The first 9 rows are patterns. Each new row is the sum of 2 different patterns, raised or lowered, with some noise. Before adding, each is slid sideways (what falls off one end comes back at the other), maybe read backwards, and multiplied by a number that may be negative. Names go in the order of the patterns.
In the rows, 128 means zero.
Known rows, each followed by the names of its patterns:
[ 96 159 106 117 136 100 106 145 162 124 164 103 105 136 161 149 111 127
 124 134 149 162 163 110 119 134 136 109 159 132 159 101 134 146 155 134
 104 144 163] => K946
[103 159 119 111 124 104 153 164 138 140 105 164 101 146 129 141 112 111
 109 108 119 143 114 156 143  98  93 151 120 159 158 160 118 102 123 103
  93 107 147] => K943
[136 135 111 121 156 147 126 131 146 147  93 147 135 134 158 112 160  92
 156 108 161  94 137  94 128 104 154 125 165 129 111 135 102 155 145 130
 127 124 153] => K395
[115 153  98 125 101 107 148 128 149 160 156 143 136 102 125 156 149 105
 138  91 128 139 155 162 143 117  93 133  95 141 100 110 104 137 145 158
 114 123 132] => K786
[161 162 125 137 103 101 115 156 121  98 124 162 111 134 136 123 133 150
 107 148 163 113 147 158 104 123  93 140 131 163 160 156  93 158 108 134
 149 143 161] => K63
[146 122 162 145 151 101 142  97 159 129 152 156 125 125 155 101 116 145
 156 124 127 158 100 121 163 115 126 131 133 101 124 130 141 140 128 137
 147 102 156] => K567
[150  95 101 152 157 129 158 110 103 149 101 129 131  98 112  97 132 128
 147 134 104 139 131  94 147 141  98 151  99 103 133 155 147  99 123 163
 149  96 162] => K440
[137 116 106 157 153 142 152 142 116 156 119  94 108  95 141 153 131 115
 115 153 144 146  99 147 126 118 154 158 110 122 106 147 127 133 106 139
 137 101 135] => K145
[146 160 153 102 113 146 139 124 119 144 142 149 136 128 124 143 131 151
 114  98 150 115 104 162 115 125 139 136 100 100  91 111 124 112 161 122
 125 107 117] => K523

New rows, each followed by the names of its patterns:
[187 164 165 148 124 156 139 145 142 158 124 167 178 156 139 128 159 143
 185 147 164 112 154 153 154 175 180 189 177 175 130 152 155 149 127 173
 120 133 155] => K786 K63
[113 103  97 111 125 112 101 134 124 112  94 115 135 122 121 112  77 116
 112 125 156 140 126 100 119 113 142  90 131 114  87 133 131 114 113 122
 115 128 119] => K786 K523
[180 172 144 141 185 147 205 177 151 138 154 155 133 202 138 209 172 160
 153 196 165 185 125 197 152 187 143 162 185 146 139 193 195 173 156 163
 170 146 177] => K946 K395
[ 76  91  65 104  91 143 121 138  73 114 117  96  88 125  90 123 121  96
  78 128  96  68 137 101  68 135 114 134  99 124  88  87  83 127  90 119
  94 111  84] => K63 K567
[152 151 160 184 124 163 170 139 150 183 146 190 188 144 131 123 163 150
 134 130 163 121 148 169 177 133 126 152 137 155 182 149 166 159 162 164
 162 160 154] => K63 K440
[139 103 168 100 142 114 179 132 167 129 154  98 142 109 134 137 112 172
 103 129 136 123 123 110 117 116 159 125 118 118 121 130 126 120 167 101
 139 127 115] => K946 K395
[140 176 112 142 136 173 131 198 144 163 136 128 156 147 141 194 168 128
 115 174 152 146 187 149 108 168 151 141 165 162 176 160 131 145 169 154
 138 162 145] => K946 K567
[ 67 116 113 146  91 102 113  68  94 145 115 107  68 131  97 149 107  80
 107 104  89  98 147  55 107 102  64  95 136  92 117 114 146 138 116  68
 107 120 108] => K946 K145
[141 151 160 122 157 125 154 120 120  74 107 125 135 154 117 125  97  83
 136 151 105 122 104  80 111 124  98 143 147 112 162  95 117 113 136 125
  80  92 116] => K786 K63
[ 53  90  86  71 133 109  92  91  92 100  93  65 125  98 109  93  88  95
  91  96  79  82  80  50  91 114 139  67  66  91  55  48 121  90  93  68
  75  98  88] => K63 K440
[124 105  68  85 141 115 128 106  75  81 102 147  86  83  69  74  57  78
 117  94  99  92 122  80  97 122  72  70 115  88 117  96  87 120 108 103
 130  91 111] => K440 K523
[156 147 132 105 125 131 132 122 141 125 106 116 151 156 149 136 121 131
 104 124 140 114 122 102 148 118 137 148 115 109 118 107  97 149  90 147
 119 103 132] => K946 K786
[103 101 135  93 121  95  98  96 155 118  64  99 154 110  64 108 130  84
 120 152 155 119 145 101  75 146  61 132 136 117  99  98  80 105 100 138
 109 102 139] => K63 K440
[139 109 145 120 119 121 112 135 108 117  99 130 104 121 124 104 117 132
 103  93 140 122 115 117 148 105  97 134  97 108 130 104 104 102 100 112
 119 101 115] => K943 K567
[147 173 111 168 179 165 182 145 129 146 144 162 130 134 127 192 129 133
 174 128 123 179 162 159 119 164 142 164 156 156 172 160 126 166 152 139
 137 156 125] => K567 K145
[115 151 102 142 130 121 172 124 179 113 138 101 187 142 153 143 135 110
 146 118 158 163 121 138 113  96 142 118 127  94 134 139 173 133 105 119
 127 150  97] => K395 K786
[135 161 146 176 137 139 156 179 178 175 143 156 160 166 169 140 151 126
 136 161 164 176 177 173 184 155 140 168 163 167 155 166 144 160 167 180
 190 176 161] => K786 K523
[105 107 126 106 125 103  99 107  84 138 104 101 110  88 116 102 126  90
 121 109 120  95  97 121 121  75 133 119 105 113 100 129  73 139 100 112
  96 115  89] => K395 K567
[125 102 118 104 118  88  98 130 104 123 121  91 135  87 139 121 145 121
 138  86 126  83 159  88 141 102 125 118 104 139  99 112 124 109 104  79
 125 140 124] => K395 K786
[157 128 212 174 149 144 155 127 181 183 192 162 176 146 175 137 178 148
 175 143 160 143 119 165 155 158 158 141 162 150 203 204 205 158 167 170
 141 144 118] => K943 K145
[116 132 126  96 152 153 123 117 126 157 148 124 130 121 140 156 126 127
 152 140  97 143 132 149 156 132 151 105 159 107 162 114 124 106 118 101
 158 140 145] => K395 K440
[106  98 121 100 142  74 126  80 114  58 127 113 125 127 126  74 108  61
 124 147 109 141  70 115  91 121 112  94  92  93 113 103  78 101 103 124
 101  73 120] => K943 K395
[141 114 158 151 123 101 129 141 136 106 122 160 114 154 133 116 132 142
 123 122 137 127 145 120 135 107 149 131 131 149 110 106 140 127 151 164
 110 122 137] => K786 K440
[156 134 152 138 177 187 138 122 164 161 134 186 121 140 185 174 122 127
 133 153 113 151 185 150 175 117 169 132 204 150 156 105 175 126 144 119
 189 159 202] => K395 K523
[106 109 127 109  82  84  93 129 119  82 101 112 115  86  83 102  98 116
 111  79 108  76 130 135 103 116 145  63 129 100 115  87 140 120 137 123
 103 139  69] => K395 K523
[117 153 153 140 113  99 132 110  81  99 144 103 143 109 133 111 103 144
 139 145 119 128 140 116 122 148 134 133 112 124  94 121 118 113 161 135
 117  82 135] => K943 K395
[ 95 119 112  88  84 113 124 132  97 144  85  86 117 140 154  98 134  82
 103 121 124  99 138 129  70 140  98  90 139 112  86  99 118 127  95 128
  78 140 120] => K946 K63
[116  74 121  97 100 101 124 140 153 113 121 113 181 114 115 108 149 112
  99  93 114 123 153 113 147 129 103  85 162 100 126 169 140  89 122 104
  93  93 105] => K943 K523
[117  98 131 118  96 106 124 139 116 154 117 102 152 130 108 132 144 126
 127 115 108 137 109  95 154  95  98 143 102 131 102 146  98 133  87 142
  92 114 126] => K63 K567
[156 112 191 123 143 145 134 104 122 166 130 179 145  87 157 145 148 149
 141 150 161 175 138 141 125 162 123 154 189  99 137 176 153 150 167 128
 150 134 152] => K943 K63
[ 92  73  77 114  69  81  88  79  84 112  61 107 121  84  58 112 110 124
  96 107  63  57  65  72  63  79 116  59 131  68  62  66  81  93 134  99
 116  61  93] => K943 K63
[ 95  78  74 118 101  93  72 139  94  80 103  85 108  63 153 100 130  94
 142  88 150  98 100  69  84  83 122 120  90 116  99 101 114  83 122  82
  90 116 139] => K395 K145
[ 97 102 129  78  96  78 144  96 133  87  76  95 103  80 109  78  67 121
  94 109 103 122  93  89 131 101 105  75 113 120 125  75  82 118 111  67
 132  90  91] => K395 K145
[102  90 152  81 168 159  93 155 148 140 158 122 175 128 151 101 130 153
 114 113 182 138 134 156 107 152 135 139 131 118 135 115 128 109 178 114
  95 134 157] => K946 K440
[ 63 105 116  79  99  82  74  75  73  75 125  64 128  58  66  67 112  89
  54 111  93  95  77  99  93  74  82 128 103  89 109  93  50 109 104  68
  93  79  61] => K567 K440
[195 184 183 124 114 171 139 147 168 129 131 141 180 188 147 133 149 180
 191 170 165 116 156 158 137 159 155 148 187 173 135 149 199 165 136 185
 131 159 146] => K786 K145
[137 173 129 180 146 149 191 168 162 155 151 156 164 166 132 175 152 153
 159 157 139 144 143 153 143 203 166 175 165 152 172 127 201 121 189 156
 202 156 188] => K395 K63
[117 158 116 133 182 192 189 133 169 139 136 151 193 150 152 132 145 149
 138 151 157 142 178 117 185 136 150 154 171 177 131 157 142 135 185 133
 155 143 129] => K943 K440
[147 105 137 120 135 130 157 115 116 145  98  88 130 135 143 138 142  95
  90 113 147 110 154 133 120 126  95 102  93 145 102 160 143 132  87 121
 165 133 112] => K943 K63
[116 120 104  76  69 102 113  87 136 102 102  89 117 101  99  95 101 120
 123 113 111  85 125 106  90  86  65  81 104 119  82  87 115  99 103 136
  92 100  90] => K786 K145
[104  71 116 117  53 106 100  44 101 115  82  98  68  71  81 104 111  47
 108 119 131  46 116  92  65  55 100 137  82 116  75  61 105  66  96 113
  62  75  64] => K567 K440
[110  76  96  91 128 107  73  88  86  83 101 130  87 103 114  78 114  80
  94 128  94  83  92 104 104  85 112  71 114  96  86 100 117  92  70  91
  99  91  92] => K946 K567
[110 146 161  89 152 162 128 109 152 162 128 102 115 147 123 136 140 108
 139 151  98 136 131 129 152 107 134  95 130 110 118 123 132 105 164 110
 165 135 129] => K395 K440
[138 166 133 122 135 142 166 184 175 166 133 175 181 162 123 163 166 160
 158 154 150 181 122 142 169 145 151 164 176 161 162 142 149 114 140 162
 133 156 165] => K395 K63
[167 155 171 140 155 135 166 157 175 139 140 171 131 144 169 142 151 160
 153 133 121 132 141 145 134 180 143 134 150 142 155 176 167 130 127 168
 152 146 156] => K567 K523
[111 159  94 162 123 134  83 148 100 144 128 164 120 138 124 101 113  96
 158 125 146 123 114 141 119 146 135 127 153 128 145 116 151 142 111 132
 122 122 136] => K943 K395
[157 143 135 123 144 123 167 151 175 153 130 104 154 127 176 170 155 153
 139 130 138 125 128 158 132 154 155 133 126 125 173 158 135 137 134 163
 143 170 161] => K943 K63
[130 127 120 146 151 133 147 120 110 115 143 121 148 153 135 114 139 130
 131 136 142 109 122 147 133 113 132 131 119 137 152 133 128 133 146 114
 142 131 108] => K63 K440
[152 163 151 143 145 120 151 177 195 132 131 161 125 117 178 159 152 133
 141 164 158 122 159 148 138 191 166 153 156 154 157 156 136 186 164 170
 156 152 162] => K63 K440
[110  98 131 115 160  93 144  83 113  83 149  73 151 108  87 128  81  88
  93 121 110 150 154 157  96 132 156 138  70 148 139  99 131 123  87 136
 116 112 124] => K63 K567
[163 131 147 115 159 176 183 182 167 145 142 152 115 155 150 157 147 157
 154 163 187 173 161 147 147 131 143 144 185 133 150 135 151 171 164 144
 140 142 115] => K786 K145
[130 111 125 122 110 126 125 108 139 132 130 100 127 136 126 120 135 133
 109 108 134 140 128 152 115 113 139 118 112 132 122 107 111 131 115 129
 135 126 121] => K567 K440
[102 128 141 160 116 174 102 100 155 158 152 120 129 127 141 156 181 166
 116 129 148 125 120 180 126 168 112 129 145 168 154  99 152 170  91 156
 114 109 158] => K946 K567
[127 143 150 125 172 127 124 151 175 142 141 128 150 164 145 142 109 153
 188 156 123 134 134 124 173 122 153 134 121 112 114 161 138 148 138 156
 117 114 148] => K440 K523
[117 132  66 138 108 100  68 123 105 104 110 105  89 136  88  96 110  71
 107  93 107 103 112 121  92 114  96  79 130 121  84 120  96  98  90 129
 120  89 115] => K395 K440
[106 123 103 103  99  94 102 101  96  81  85 100 106  85  91  86  70  70
 109 103 107  81 110  85 105  99  78 106 101  93 108 108  82  86  97  88
  94  99  79] => K145 K523
[121 100  95 104  99  86  82 119 116 126 115 105  94 108 135 102  92 107
  89  93  97 108 101 116  94 106 102  92 102 105 102 133 104 111  89  93
  99 133 100] => K63 K523
[ 94 119  98 149 131  67  87 112  40 146 137  69  99  61  96 110 135 121
  60  70 110 142  82 132 121  90  51 126 105 130 129  71  57 121 102  93
  78 104  63] => K946 K440
[ 59 123  76 123  84 106  65  83 100  89 130  72  76 110 111  99  79  93
 120  87  80  71  92  88 109  90  70 120 107 111  95  77 101  76 113 110
 134 101 117] => K395 K145
[145 158 156 153 120 156 131 117 127 115 140 151 141 132 114 138 161 165
 120 142 119 123 150 176 110 126 105 126 117 120 119 148 139 105 158 126
 116 127 138] => K145 K523
[111 117 139 102 107 109 114 118 127 131 119  85  93 147 127  77 142  85
 103 138 142  94 107 107  84 137  83 128 129 111  87  97 124 156 113  98
  84 142 119] => K946 K523
[168 161 185 165 153 157 124 158 138 148 132 131 143 159 173 173 135 158
 158 133 177 144 140 151 132 154 156 177 181 156 161 176 150 139 184 175
 127 149 146] => K786 K440
[150 100  82 132 102 114 135 154  92  98 176 164 128  81 146 105 133 170
 138 131 122 106 168 141 156 106 138 121  98 152 127 114 136 140 141 163
 132 161 137] => K440 K145
[ 80 121  79 143  72 143  82 128 136 167 135 133 102  86 141  95 156 134
 109  94 129 139 135 147 138 128 146  86  85 118  91 136  98 143 106 104
 147 122 140] => K395 K786
[126 161 163 145 139 159 165 162 143 152 144 147 137 111 161 131 129 182
 157 155 137 160 139 153 118 154 194 164 161 162 139 177 159 144 139 143
 117 152 158] => K786 K145
[ 64 102 129  94  50  92 115 107  96 128 108  58  72  72  85  99  96  97
 115  76 107  89  68 135 121  91 107  74 150  84 134  94 107 103  67  99
  92  66 107] => K943 K440
[ 87 112  92 123 100  88 117 123  81  77 112  99  95 124 118  91 101 112
 117 109  97 108  83 112 136 127 120  97 131  71 144  92 116 122 113 103
  80 115 133] => K946 K567
